The same things were measured in two ways. Each way mixes the same 10 hidden numbers, adds some noise and spreads widely along 6 directions of its own, which tell nothing about the thing.
Some things both ways: the first way, then the second way.
[  4  -1  -4   4  -3  22 -16  12   8   0   6  11   0  -6  12  -1  16   3
   2 -10   1   8 -27   1 -17 -20]
[ -9 -24  21  -4 -30  -2 -36 -34  35   5  19 -26  23 -24  12  -5  34 -26
 -60]

[-29  16   2 -21  -4 -13  21  11  15 -21  -5  -1  -2  -9 -30  17   4  21
 -11 -11   8 -23  29 -32 -14   0]
[ 17   6 -18  -9  -2 -23  29  40 -13 -11  -3   1 -36   2 -13  19 -14  23
  -2]

[ 20   4  -1  28 -13  -4  18 -26   9  -2   5   6   9   7   3 -12 -36 -14
  19  -8   6   0   5  11 -14   3]
[-10  -7 -12  14  -3   2 -15 -13   2   1   3  -4   4  -8   9  -2 -11   0
  18]

[ -4  -4  -9  -5  14  -7 -10   8 -27  20 -24  -7   1   4   6  -2 -21  21
   9  12  -1  34  26 -14  17  30]
[ 13   1  23 -10  -5  24 -17 -14  -1  -1 -12 -25   1 -34 -19  11  42 -21
 -36]

[ 15   1   1  34 -48 -12 -25 -17  12   8  10   9  18   2 -25   5   3  -5
  20   2   8   1 -32   2   9   7]
[  3   5  22   9  -1  15 -27  -1 -10  -4  -8   2 -10 -21 -21  -9  30 -14
 -19]

[ 12  13  19  -9 -28   3 -11  10  10   3   0 -12 -16 -26   5  23  25   8
 -20  -9 -35 -40  -4   8 -14  14]
[ 15  -8 -21  11   7  24 -27  -9 -20   9 -38 -19   5  -2   5  -8  -8  -5
  15]

[ 10  -5 -19  23 -22  -9   2 -16   1 -20  16  -9  15   1   2 -10  14 -33
 -10   4 -15  -8  -7  -3 -15  13]
[-51 -52  -3  25   2   8  -2 -15 -11  -1  -4  32  28   5  19 -18  -2  16
 -13]

[ -6   8  -3  -5 -30 -16   1  13  27  10 -16   6   6   6  -6  30   7  31
  14 -28  13   9  -7 -14  12  12]
[ 23   9 -20   6  -6  23  -1  14 -32  -1 -17 -22 -14   3 -18  -1 -15  -7
  44]

[  5 -12  -7  14 -37   8 -22  14  20  -1  10 -10   4  11   5   1  22 -11
   2  -3  -2   3 -34  17  -5  -2]
[-10 -22 -13  12   4   7  17 -17 -18  12  -9  14  11  -4  16   7 -22  43
  21]

[ -5  14   3 -10  -6 -33  15   8  12   1 -15  -9   4   6   1  20  -2  21
  -1 -18  -2  -3  26 -26  15  25]
[ -7  -6  43 -25  -6  19   3  12   0  26  -2 -14 -42 -23 -12  36   1  13
 -21]

[ -2  -7 -22  -4  22  -8   3   7 -24  -7  -7 -10  -6  17   6   4  -1   2
   6  -1   8  24   3  -9  11  -4]
[ -7  -1   5  -9 -12 -10  -5 -14  12   4  26 -13  -7 -19 -13  10   9  16
  -4]

[  1   1   1 -13 -21   2  11   5  -1 -11  -1 -17  -8 -13   5   9  20  -6
 -30  -3 -29 -26  18   7 -16  20]
[ -7   8   5 -19  40  -4 -18 -10  24   8  35  -8  19   6 -13 -22  -5  16
   2]

[  4   9   1 -16   1 -15 -11  15   2   5  -4 -12  -4  -5  16  19   5  18
  -1 -12 -20  -1  10 -21   2  24]
[ 14   5  16 -18 -13  18 -13  -2  -3  10 -16 -26 -19 -29 -10  25  13   0
  -5]

[  2  -1 -11   5  33 -21   3 -24 -20 -11  22   3   0  36  -8  -9 -13  11
   6  -4   5  30  -6 -13  24 -12]
[  8   5  18  11  -1  24  -2   0 -14  10 -12 -16 -14 -17 -10   5  14  -9
  -3]

[ -1   6  20   1  18   9  -3 -26   2  -3  30  11  -3   0 -14 -15  -8   8
 -23   3 -19 -13  -9  10 -20 -11]
[  6   9  25  -7  18   7  -8   1  11  14 -16 -11   2 -15  11   2  17  -4
 -32]

[  0  11   8   7   6  -5  19   3  -7   4 -28  -8 -14 -13  -8   3 -18  -1
   0  12   1 -17  26   2 -13   7]
[ 36  16 -18   0  18   1   7  34 -10  26 -14 -32 -22  19 -16 -11 -13  -7
  10]

[ -1  -3 -14  -2 -15 -10 -19   8 -14  -8   3  -8  -3   1  -9  17  22   7
   0  -3  -5   5 -12 -12  10   5]
[ -4  -9   7  16   0  18 -20  13 -28 -19 -21  -3 -19 -16 -11   4  41   6
 -34]

[-12   4  -4 -23  -5 -14  12  -8  -7  -2  -3  -2  17 -10   3  11  11   3
 -21 -20  -1 -14  26 -10  14   7]
[  1 -26 -12 -12  12  22 -12  -2 -20   3 -30   9   5   0  -7   2 -21   5
   2]

[ 11   9  -1   0  10  -6 -11  -7 -13  -1  12   9   4   2   0   4  -3  13
  17 -12   6  11  -7 -21  13 -16]
[ 14   7 -18   4 -37  -5 -32 -27   2 -25   3 -16   5 -37 -22   4  32 -25
   2]

[-11  -7  -8  25 -23  -9  13 -12   6 -14  11   9  36  12  15 -30 -12 -11
 -12 -28  14  11  15  17  -7  11]
[ -3   6  19 -42  18  -7  -7 -25  35   0  30 -15   5 -21 -19  15   1   4
 -20]

[-10   8  15  20 -28   2  -2  13   6  16 -28   1   6 -22  -4 -14 -42  11
  16   0  13 -11  35  16 -17  25]
[ 33  18 -38  -9  -2 -28  19  -9   2  -2 -18  -7  -9 -24  -6  25 -16  18
  20]

[ -5  -1   2  -6  21   4  -1  -4  -1 -14  27   4   1  18   5 -13  11   7
 -19 -11  -7  10 -10  -3  -2 -20]
[ 27  26   3 -14  23   5  -3   0  12   7  18 -32  16  -2 -18 -15  14  -6
   3]

[-14  11   7  13  -4 -15  17  -3  20 -13  11  19  18  19   3 -15 -19  21
   7 -44  31   8   8   1   4 -18]
[ -5  -3   0  -9 -21 -10 -29 -29  15 -31  29  -8   8 -38 -17  12  34   9
 -15]

[  5   8  21   8 -19   1  29 -12  16   9 -16   5  -4   5 -16   3 -20  15
  -9   0  -2  -5  19  16  -8  13]
[-29   4  14  -9  37  -6  13  -1  17  14  28  -2   0  -5  -1   6 -10  33
   6]

[ -9  -5  -5   9   4  12  10  -1   7  -8  12  15  14  17  27 -27 -12   6
  -2 -38  21  17  -3  27  -4 -26]
[  8  22 -13 -11  52  -8  16  15  17  13  12 -23   6   9  11  -2 -15  23
   5]

[  7  -4  -5   2  38  -2   5 -25 -35 -22  29  -6 -10  13  -9 -14 -16 -14
 -14  14 -15   2   5   0 -16  -8]
[ 13  16 -23  -1   4 -15   4  -3  -2  -9   2 -11  -1 -15 -10   8   0  14
  23]

[ 15   1  -7  10  -3  -4  11 -11 -10 -23  21  -9   5   2  34 -14  23 -21
 -28 -22 -27 -12   1  12  -7   1]
[  3   8 -20   5  53  27 -11  25 -19   9 -22 -31   1  21   0 -19  -4  -4
   9]

[ 12  -2   9   0   2  22   4 -18   0 -16  31  -2   0   5  -6 -19  15 -19
 -23  16 -19 -12  -8   2 -12 -27]
[  7 -15  -9   8   5  15   2  -1 -13  -4 -25 -10  -6  -5  14   7  -2  -2
 -25]

Other things, the second way, with their names:
k633: [  5 -26  -2  -9 -19   3 -11 -18   2  15  -8   1   7 -16  -3   7  -9   3
  -7]
k529: [ 29   9  23 -10  18   1 -15  32  12  20  15 -13  10   7 -13 -24  30   0
 -34]
k746: [-17 -19 -29   2  -5 -13  34 -28  -2  23   3  28  23  -7   9   6 -47  35
  56]
k354: [-3  5 -7 14 28  1  5 16 -7 -7  2 -8 -7 -3 -2  0  9  7 -2]
k127: [-24   2   6 -13  26   1  -1  -6  17   9  28 -19   1  -2 -11  -3  -7   4
   8]
k801: [  3  33  -6 -18  19 -18   8   1  24  -7  32 -20   9 -13  -8   1   8  11
  18]
k356: [-12 -14  26 -16 -16 -15   4 -22  38  39  17  -6 -14 -12  15  15 -29   3
 -24]
k798: [  8  11  -8  -5 -41 -15  -7 -17  -3 -23  12   2  -6 -35  -5  18  20  30
   8]
k538: [  4 -12 -13  10  32   9  31  10 -18  16 -39 -14 -20  -2  16  28 -26  17
  -5]
k718: [  7  -2  11 -19  -9 -16   0  -4  23  10  32  -8   5 -17 -13   5  17  18
 -21]
k151: [ -2 -15 -11 -11 -17  -6  16   8   8  14   8 -26  10  -6  11  10   0  11
   3]
k346: [ 58  39 -20  -4   4 -13  16  23  -2   4   5 -14  -9 -13 -31   2  18   5
  11]
k959: [ 14  12 -20   7 -24   8 -42  16 -34 -46 -18 -20 -13 -23 -24  -2  54  -3
   1]
k349: [ -9 -18  15  -9  21  -5  13   5   7   7  15  19   5  -1   0   4 -11  27
 -20]
k453: [ 17  17 -12  10  45  11   0  15 -18 -14  -9 -10   5   2  -2  -5  13  20
   4]
k102: [-24 -29  40  20  15  11  18   8   6  48   0  23   4   5  23 -11  -6  16
 -31]
k524: [  7  -6 -26 -24 -13  -1 -13 -32   4   3   0 -19  19 -14 -27  -3  -3 -10
  19]
k882: [ 32  14 -41  19  20  -2   5  41 -16   0 -10 -12   3  23  -2 -26  -5  -7
  16]
k837: [  0   0  -8  21  20  25  -6  29 -42 -19 -35 -13 -13  -5  -6  -3  46  12
 -24]
k662: [ 25  -1  -2   8  20   3   7  29  -4   5  -6  -9 -19  15   9   0 -13   7
 -29]
k795: [-11 -10 -40  24  39  15 -15  -5 -30 -35  -2  -2  33  15  -4 -32   6  15
  24]
k388: [  4   2   1 -12   7   6   1  13  -9 -13   5   6 -18 -16 -11  21   0  27
   1]
k802: [ -5  -6  -6 -21  -2   0   1  -1   6  14  16 -16   9   1 -16  -9  -4   3
  15]
k485: [  0 -37  -6 -14 -29  22 -17 -40  -1  16  -6  -5  26  -8  -3  -5 -15 -13
   4]
k890: [ 20  -3 -29   2 -36  -5  18   7 -13   3  -7 -21 -25  -7   4  24 -30  10
  29]
k970: [-16  -3   3   5 -19 -10 -49 -38  23 -10  28 -14  28 -25  -9 -18  40  -5
 -11]
k622: [-20   8  -6   1   3  -8  31  -3  -5 -13 -10   2 -21 -31   9  37   1  27
   8]
k372: [  7  19   6 -22  17   6   7   7   3   9   7 -19  -4 -12 -16   9   6  10
   7]
k279: [ 15  -5  -5  -6  -5   4 -13  18 -10 -13   1  -8  -4  -1  -3  -5  15  14
 -20]
k183: [ 37   9   3 -28 -14   1  -7  -7   3  -8  32 -19 -10 -17 -44  12   7   9
   5]
k531: [ 13  -1   7 -19 -39   5 -11  11   0 -22   1 -23 -31 -25   3  32   7   4
 -20]
k159: [ 13 -18 -36   8 -23  13 -17  -4 -33  -8 -51  -9  -9 -14  15  19 -11  12
  17]
k732: [-29 -20  -1  -3  -1 -20   9  -5  31  31  20   5  14  -1  24   0 -24  18
   0]
k369: [ 30   2   2   8   0  20 -19   2  -5  -5   9 -22  -6   1  -5  -4  -5  -9
  -5]
k773: [ 38 -27 -47  14 -18  14  -2 -28 -16  12 -20 -13  40   2 -10 -17 -20 -31
  31]
k391: [ -7  -2   5   2   9  -2  13 -24   7  38   1  18  33 -11   1 -13  -6  14
  24]
k992: [  0 -10   9 -22   3  10   1   0  -2  19 -17  -9 -10 -13  -2  20 -13  11
   0]
k338: [ 33  18  21 -24 -10  -6 -31 -13  29  30  35  -7  18  -6 -30 -25   2  -5
   9]
k471: [ 15   3   5  11  19  11  16  10  -5  13 -21 -26 -28  -5  14  21 -10   2
 -25]
k218: [ 21   1 -27  11  42  10  -1  10 -18   5  -4  -2  41  17 -28 -40  14  -5
  23]
k64: [ 23  21 -36 -24 -10 -25  25   1  11  13  24 -14   4  -9 -21  11 -27  21
  64]
k922: [ 38   2  13 -21  -9   7  14 -12   6  50 -24 -12 -13 -15   1  22 -37   2
   6]
k431: [ -3 -18  17 -14 -15   6 -31 -24  21   5  19  -9  19 -17   2  -3  15   0
 -31]
k600: [ 25  12  -1 -16 -27  -2 -12  -2  -1  -9  -8 -26 -27 -29 -11  25  17   7
 -18]
k41: [  6  -9  -9   7  19   1   2 -27   2   1   2  -2  20  -6  -8  -8  -8  -1
   1]
k792: [ 12 -16   4   9   4   7   1 -12   5  29   3 -14   3  -6   4   5  -9   9
 -15]
k416: [ -2 -10   2  -7  16  -2   2   4  -6 -15   3  14   7 -17  -2  10  21  39
 -25]
k503: [ 42  44   3 -43 -19 -13 -42  -2  25  -6  25 -35 -13 -22 -30   3  17  -3
   3]
k146: [ 17   5  -7 -12  16  10 -12   1  -3   7 -10 -17   4  -4 -20  -7   7 -10
  -5]
k326: [ 20  -4 -25 -22 -10  -2   2 -29   9   7   4 -11  17 -12  -6   7 -30   4
  28]
k72: [ 32  48 -13 -24  45  -3  14  43   2   7  -7 -40 -29  -2 -26  10   7   1
   8]
k49: [  8  -6 -19   1 -38 -24   5 -43  13  24  15   6   9 -16  -5   2 -33  13
  41]
k609: [ 18 -15   8   1  20  23  -8   0  -5  17   8 -21  13  11 -16 -19   3  -7
 -12]
k444: [ -7 -36  -1  23  -7  37 -11   1 -41   8 -52   4 -13  -3  17   6  -4   7
 -14]
k738: [  1   3   9   5  17  10 -24  20  -8 -14   9 -14 -11  -3 -19 -11  45   9
 -39]
k770: [ 12   0 -14   6   1   0 -23 -15   2 -11   6 -12  -9  -7  -5  -3  -4  -1
  -6]
k888: [-22 -12  -7 -15  12  -5 -19 -24  22   7  35  -5  17   1  -9 -13 -15  13
   7]
k291: [ 27 -15  -8   3   2  39  27  -4 -35  29 -75 -24 -11 -13  15  25 -22 -13
   0]
k831: [ 20 -23   3 -16  -3   2   1  -7   9  24 -11   0   7 -10   8  17 -25   7
 -10]
k573: [-12  14   1 -20   6   2   2   4  -3   6  -9 -12 -15 -18  -6  17   1  24
  18]
k98: [  4  20   0   0   9 -19 -10 -14  28   6  19 -14  11 -24  -2  -3  17  -2
  -1]
k134: [ -4   7  -4  -8 -41 -29   6 -23  19   8  14  -1  -9 -28   8  18 -11  20
  17]
k788: [ 10 -10 -51  10 -23   0  -2 -32 -16 -31   5 -11  26 -15 -12   0   1   2
  38]
k341: [  6 -13  24 -33  36   6  -9  23  26  16  11 -23   3   4  -4   0   9  -7
 -56]
k111: [ -4 -21  13  24  60  12  13  18   0  15 -42 -10  -4  -1  34  10  11  -1
 -69]
k109: [ 10 -14 -12 -19 -35  -9  -2 -18  10  19  -6 -10  -1 -18  -6  11 -11   1
   0]
k646: [-20  -6  29  -5  29  -2 -11   1  24   8  23 -11  -4 -16 -16   0  36  -2
 -56]
k898: [ 11   6 -34  10  21   6   7  16 -23  -8 -21  -3   4   5  -1  -8  -3  11
  19]
k305: [-27   4  10  -2  45 -11  14   3  18 -20  41  -1  19 -15 -18  -4  43  16
 -32]
k594: [ -1 -11   8 -26 -19  -6  -5 -10  12  21  15  -1   7 -12 -18   1  -1  11
   2]
k462: [-22 -29   1 -14 -17  15 -32 -55   7 -11  10  -6  36 -32 -24  -4  27 -15
 -11]
k542: [ -9   9  27 -24   5  -5  30  10  10  48 -38  -4 -39 -22  23  40 -30  21
  -8]
k987: [ 25  -7   1 -11 -13  16 -12  23  -9  -7  -8 -19 -15  -5  -6   7  16  -1
 -34]

Some of these things the first way, each followed by its name:
[  1  -4  -3  -8  21  10  12  -8   1 -14  10 -16  -7   1  -8  -9   0 -27
 -21  29 -17 -15   7  -5 -28  -6]  k279
[  6 -11 -30  -6  -4   0  -6   7 -36   0 -17 -12  -5   3   5  10 -19   4
  21   5   0  31  21 -11   3  26]  k354
[  6   9   3  10  -8  -5 -10  10  16  -8   8  -6  10 -15  17  -1  24 -19
  -7  -8  -7 -22 -14 -10 -13  -7]  k109
[ 10 -11  -3  -7 -11  25  -5  -8  16  -1  22  11   4  26 -18   7   9  -3
  13  -2  21  18 -39   7   8 -47]  k369
[ -5   5  -2   1  17   0   8  -1   9  13 -18  -5 -16   0  -9   2 -29  11
  13  14   0   0   8  -3 -14   6]  k134
[-16  -4   7 -19 -16  14   4   1  13  13 -11  14   8   5 -37  17  -4  21
   0   0  27   8  -1   1   6 -17]  k349
[ -6  12  -3   6  29 -30  16 -18 -11 -21  13  -5  -3   4  -4  -5 -19   2
  -9  -9 -10 -12  21 -16 -14  13]  k959
[ 18  14  34 -25 -28  12  19   0  29  11  -9 -10  -6 -11 -22  22  -2   6
  -6  19 -19 -30  26 -16  -6   4]  k388
[ -6  11  13 -16 -14   2  -7  18  35  -3   6 -13 -15  -4 -13  13  16  18
  -6   5 -22 -22  -4 -20 -14   5]  k798
[  0 -11  -9  -3   7   8  -9  -1  -7   8   1   3  19   1   6  -6 -27 -16
  14  -1  20  14   4   6 -10  -5]  k831
[  7   1  -5 -12  47  -5  39 -34 -35 -11   7  10  -4  27  -2  -4 -12   7
 -17  -8   4  22  17  -2  17 -24]  k127
[ -8   0 -16   5 -13 -13  11  14 -14 -17  -6  -2  16  12  15 -16 -13  17
   5 -20   6  31  41 -22   6  26]  k305
[-24   1 -27 -23  -9  -6   6  25  33   0 -13   2  16   8  22  11  -1  25
  18 -39  21  22  11 -27   4   5]  k531
[ -4  12   3 -10   4 -15   9   1  11  -1  -7 -17 -16   2 -15   9 -14  16
   5  12 -15 -12  22 -24  -3  19]  k102
[ -3   4  26   6 -40   6  12  16  37  13 -23   0   8   2 -32  11  -7   4
   4  16  20  -7   8   1  -6   3]  k183
[ 13 -10 -11   8  -3  -1 -42   2 -11  22   3  -6   5   2   7   5   4  -3
  17  14  -7  21 -30  -1  13  10]  k391
[-10  -2   3  20 -33  -4   1  -3   4  -9   3   6  12   4 -16 -13 -12   8
  -3 -10   7   3  10  13  -9  14]  k41
[ 19   9  24  -9   7  12  11 -21  -1   2  14   3 -11   5 -21  -1 -10  14
  -9  20 -25  -2  10 -13  -3  -4]  k622
[ 10  -4  -7  -9 -14   5 -19  13 -11   7 -10 -18  -1 -21   0  18  11 -16
  -2  18 -15 -10   2  -9 -13  20]  k633
[-12  -3 -12   4 -33   8   4  14  22 -14   0  -7   8  -1  -2  -8  -1  -7
   8 -10  12  -8   9   0 -15  -2]  k662
[ -5   6  11 -10  40  -9  22 -26 -11   6   3  11   6  11  -6  -4 -23  10
 -14  -7   9   5  15   3   7 -15]  k992
[-12  -5 -30 -15  21 -17   7  15 -18   0 -24 -12   5   3  23  12   9   3
  -7  -9   2  22  18 -20   8  20]  k802
[  6  -7  -1   1 -15   7   0  10  -5  -4  -8 -15  -5   1 -12   9  13 -12
 -13  22 -11   0   1   2 -12  10]  k609
[ 21   1 -10  15   3 -10  25 -23  -9 -41  35 -16  11  12  31 -22  22 -49
 -28 -15 -21 -23   4   5  -9 -16]  k888
[  0  11  12  18  -9 -14  -6 -16  17   9   6   3   6 -12   3  -8  -8   4
  -9  -8 -18 -19  -4  10 -14  20]  k542
[ 12  16  31  -2  -5  -1  12 -10  16  15  -8  -1 -12 -13 -10  14   5  12
 -24   9 -30 -26   3   5 -12  15]  k573
[ -5 -23 -35   1 -31   9 -13   9 -18  -9  -1  -3   9  10  10   7  25  -3
  -6 -18   4  28 -16  17   4   9]  k795
[ 12  -2  14  28  21  -5   8 -32 -24  -1  11   8  13   8 -16 -24 -33 -24
  -6  20   9   5   7  15 -12  -5]  k218
[ -3  -2 -10 -14  14  -1  16   5  -2  23 -36 -12   7  -1  19  -1  -8   0
  -2  13   4  14  29 -10  17  12]  k485
[  6   3  14  11  33  17  22   0  17  15 -17  17   3   8   7 -11 -33  -2
   7   8  21  20   0   7 -27 -18]  k151
[  5   5   0   9   2   0  -7  -1  -7   6   0   8  -2  -1   8  -6 -28  18
  21 -16   5  12   6   2  -4   2]  k98
[ 12   6  29  24  -4  17  17 -30  18  15   3  23  11   5 -19 -19 -24  -7
   0   9  19  -7 -10  27  -5 -33]  k898
[ 22  -4  11   3   2  21 -13  -6 -19  15   2  13   6  -3   3   4  10  -6
  -1   4   6  12 -23  12   9 -28]  k72
[ 12   2 -17  -9   6   5   7  13  -3   8 -24 -14  -6 -15  29   8 -15  -9
  15   1  -9   2  22 -13 -16  18]  k732
[  5  11  29  17   9  -2  15 -19  23  13  -3  15  10   2 -21  -2 -10  -9
  -7  11  17 -13 -14  10  -9 -22]  k594
[  6   9  25   5  -6   1   5 -12   4  14  -1  24  16   3 -10   3  17  18
 -17 -11  10   6 -12   4  19 -20]  k462
